The groups are shells around one centre, one inside the other: the same stretched ball of 3 dimensions in 7 sizes.
In the rows, 128 means zero.
Some rows, each with its group after it:
[154, 77, 123, 125, 97, 176, 158, 171, 169, 158, 114, 115, 131, 130, 172, 126, 151, 93] => j_206
[156, 78, 117, 120, 136, 162, 154, 166, 166, 172, 130, 113, 138, 121, 192, 116, 156, 96] => j_619
[115, 191, 138, 106, 172, 108, 121, 57, 75, 94, 124, 167, 136, 116, 88, 101, 94, 182] => j_360
[148, 63, 127, 129, 72, 176, 152, 183, 177, 154, 108, 105, 125, 144, 165, 135, 162, 89] => j_687
[124, 159, 141, 117, 108, 143, 136, 94, 105, 96, 102, 156, 127, 129, 89, 119, 103, 155] => j_687
[129, 125, 121, 107, 196, 103, 119, 109, 118, 150, 150, 124, 143, 120, 160, 101, 147, 144] => j_433
[104, 144, 149, 121, 70, 129, 117, 103, 108, 82, 95, 140, 116, 157, 63, 133, 120, 159] => j_449
[89, 192, 146, 105, 161, 75, 93, 46, 62, 77, 126, 156, 129, 139, 57, 108, 108, 202] => j_628
[156, 87, 116, 117, 154, 153, 151, 156, 158, 172, 136, 116, 141, 116, 193, 111, 154, 103] => j_206
[147, 116, 128, 120, 115, 165, 153, 136, 141, 136, 112, 137, 132, 122, 145, 118, 126, 119] => j_687
[129, 164, 135, 113, 144, 136, 137, 87, 101, 108, 115, 159, 134, 117, 107, 109, 102, 157] => j_449
[129, 94, 137, 127, 63, 159, 138, 153, 150, 123, 100, 118, 120, 152, 120, 137, 145, 117] => j_206
[97, 207, 144, 104, 173, 85, 103, 37, 57, 76, 124, 169, 133, 126, 60, 102, 93, 203] => j_433
[150, 70, 117, 118, 142, 148, 143, 169, 167, 175, 137, 102, 137, 128, 194, 117, 169, 97] => j_619
[145, 69, 114, 115, 166, 130, 133, 164, 162, 183, 149, 96, 141, 128, 202, 112, 178, 103] => j_628
[152, 83, 126, 126, 85, 180, 159, 168, 167, 148, 107, 120, 128, 132, 160, 129, 145, 96] => j_449
[92, 172, 146, 109, 138, 86, 96, 66, 78, 82, 120, 146, 126, 146, 63, 116, 118, 188] => j_360
[127, 88, 128, 119, 121, 128, 124, 148, 147, 146, 128, 106, 130, 145, 150, 124, 164, 121] => j_619
[114, 172, 131, 102, 201, 89, 110, 67, 82, 116, 142, 149, 141, 118, 114, 97, 118, 178] => j_433
[160, 93, 117, 118, 144, 166, 159, 155, 158, 167, 129, 124, 140, 113, 188, 111, 143, 101] => j_360
[149, 36, 122, 129, 80, 168, 147, 204, 193, 174, 119, 85, 126, 150, 189, 136, 186, 76] => j_628

New rows, each followed by its group:
[132, 76, 134, 128, 64, 159, 138, 167, 162, 136, 105, 107, 120, 154, 136, 138, 159, 106] => j_687
[109, 137, 135, 110, 154, 96, 106, 98, 105, 118, 133, 128, 132, 140, 112, 113, 140, 161] => j_687
[102, 135, 146, 119, 89, 117, 111, 106, 110, 94, 106, 131, 119, 157, 77, 130, 133, 158] => j_687
[146, 128, 126, 117, 137, 156, 151, 123, 132, 136, 119, 143, 136, 115, 147, 111, 121, 126] => j_449
[152, 112, 121, 116, 151, 154, 152, 136, 142, 154, 128, 132, 140, 113, 170, 109, 134, 117] => j_687
[110, 193, 139, 106, 171, 102, 116, 53, 71, 90, 124, 166, 135, 120, 81, 102, 96, 187] => j_449
[135, 108, 119, 109, 187, 113, 125, 126, 132, 160, 149, 116, 142, 121, 174, 104, 156, 131] => j_360
[137, 80, 135, 130, 51, 172, 146, 169, 164, 131, 97, 114, 119, 152, 132, 140, 150, 103] => j_360
[106, 138, 138, 112, 138, 100, 107, 98, 105, 111, 126, 128, 128, 145, 102, 117, 138, 161] => j_206
[110, 112, 145, 125, 59, 136, 120, 132, 131, 101, 98, 122, 115, 163, 87, 139, 141, 139] => j_433
[163, 66, 117, 124, 117, 177, 162, 181, 178, 175, 123, 110, 135, 123, 198, 121, 159, 83] => j_449
[139, 145, 129, 114, 145, 146, 145, 106, 117, 125, 119, 151, 136, 114, 131, 109, 113, 140] => j_449
[108, 185, 137, 104, 184, 91, 109, 57, 74, 99, 133, 157, 137, 122, 91, 100, 107, 186] => j_449
[100, 179, 149, 114, 107, 113, 113, 69, 82, 72, 103, 158, 122, 144, 51, 121, 101, 182] => j_206
[149, 98, 129, 125, 90, 176, 157, 155, 156, 140, 106, 128, 128, 130, 149, 126, 135, 106] => j_449
[134, 77, 125, 120, 120, 137, 131, 161, 157, 156, 129, 102, 131, 143, 165, 124, 169, 110] => j_619
[145, 122, 120, 111, 176, 136, 142, 122, 130, 153, 138, 133, 143, 110, 169, 103, 135, 128] => j_687
[119, 179, 140, 112, 137, 128, 130, 72, 88, 91, 111, 165, 131, 122, 84, 111, 94, 170] => j_449
[121, 134, 127, 108, 177, 103, 116, 102, 111, 134, 141, 129, 138, 127, 137, 106, 141, 152] => j_206
[154, 63, 127, 130, 65, 187, 160, 187, 181, 155, 104, 109, 125, 140, 168, 135, 157, 83] => j_433
[133, 154, 124, 105, 201, 112, 129, 88, 102, 136, 143, 146, 145, 107, 145, 96, 121, 155] => j_433
[128, 79, 128, 120, 113, 132, 125, 157, 153, 149, 126, 101, 128, 148, 154, 127, 169, 115] => j_687
[110, 173, 137, 106, 172, 96, 111, 69, 83, 103, 130, 151, 135, 126, 96, 104, 113, 178] => j_619
[161, 86, 112, 115, 171, 153, 153, 157, 160, 182, 143, 115, 145, 110, 207, 106, 155, 100] => j_433
[150, 62, 127, 129, 68, 180, 155, 185, 179, 154, 106, 106, 125, 143, 165, 136, 160, 87] => j_449
[113, 157, 150, 122, 66, 146, 131, 97, 105, 77, 87, 154, 117, 146, 60, 131, 103, 158] => j_628
[107, 144, 134, 108, 167, 89, 104, 90, 99, 118, 137, 130, 134, 137, 112, 109, 139, 166] => j_360
[158, 109, 116, 114, 169, 154, 155, 138, 145, 165, 136, 131, 144, 105, 187, 104, 137, 112] => j_628
[107, 186, 147, 113, 120, 119, 120, 64, 79, 75, 104, 166, 126, 133, 59, 116, 93, 181] => j_687
[149, 122, 120, 113, 167, 146, 148, 125, 133, 152, 133, 136, 142, 109, 168, 105, 131, 124] => j_449
[111, 185, 143, 111, 138, 116, 121, 65, 80, 84, 112, 165, 130, 127, 73, 111, 95, 179] => j_206
[130, 65, 132, 127, 69, 152, 133, 175, 168, 144, 111, 97, 121, 159, 146, 139, 171, 103] => j_433
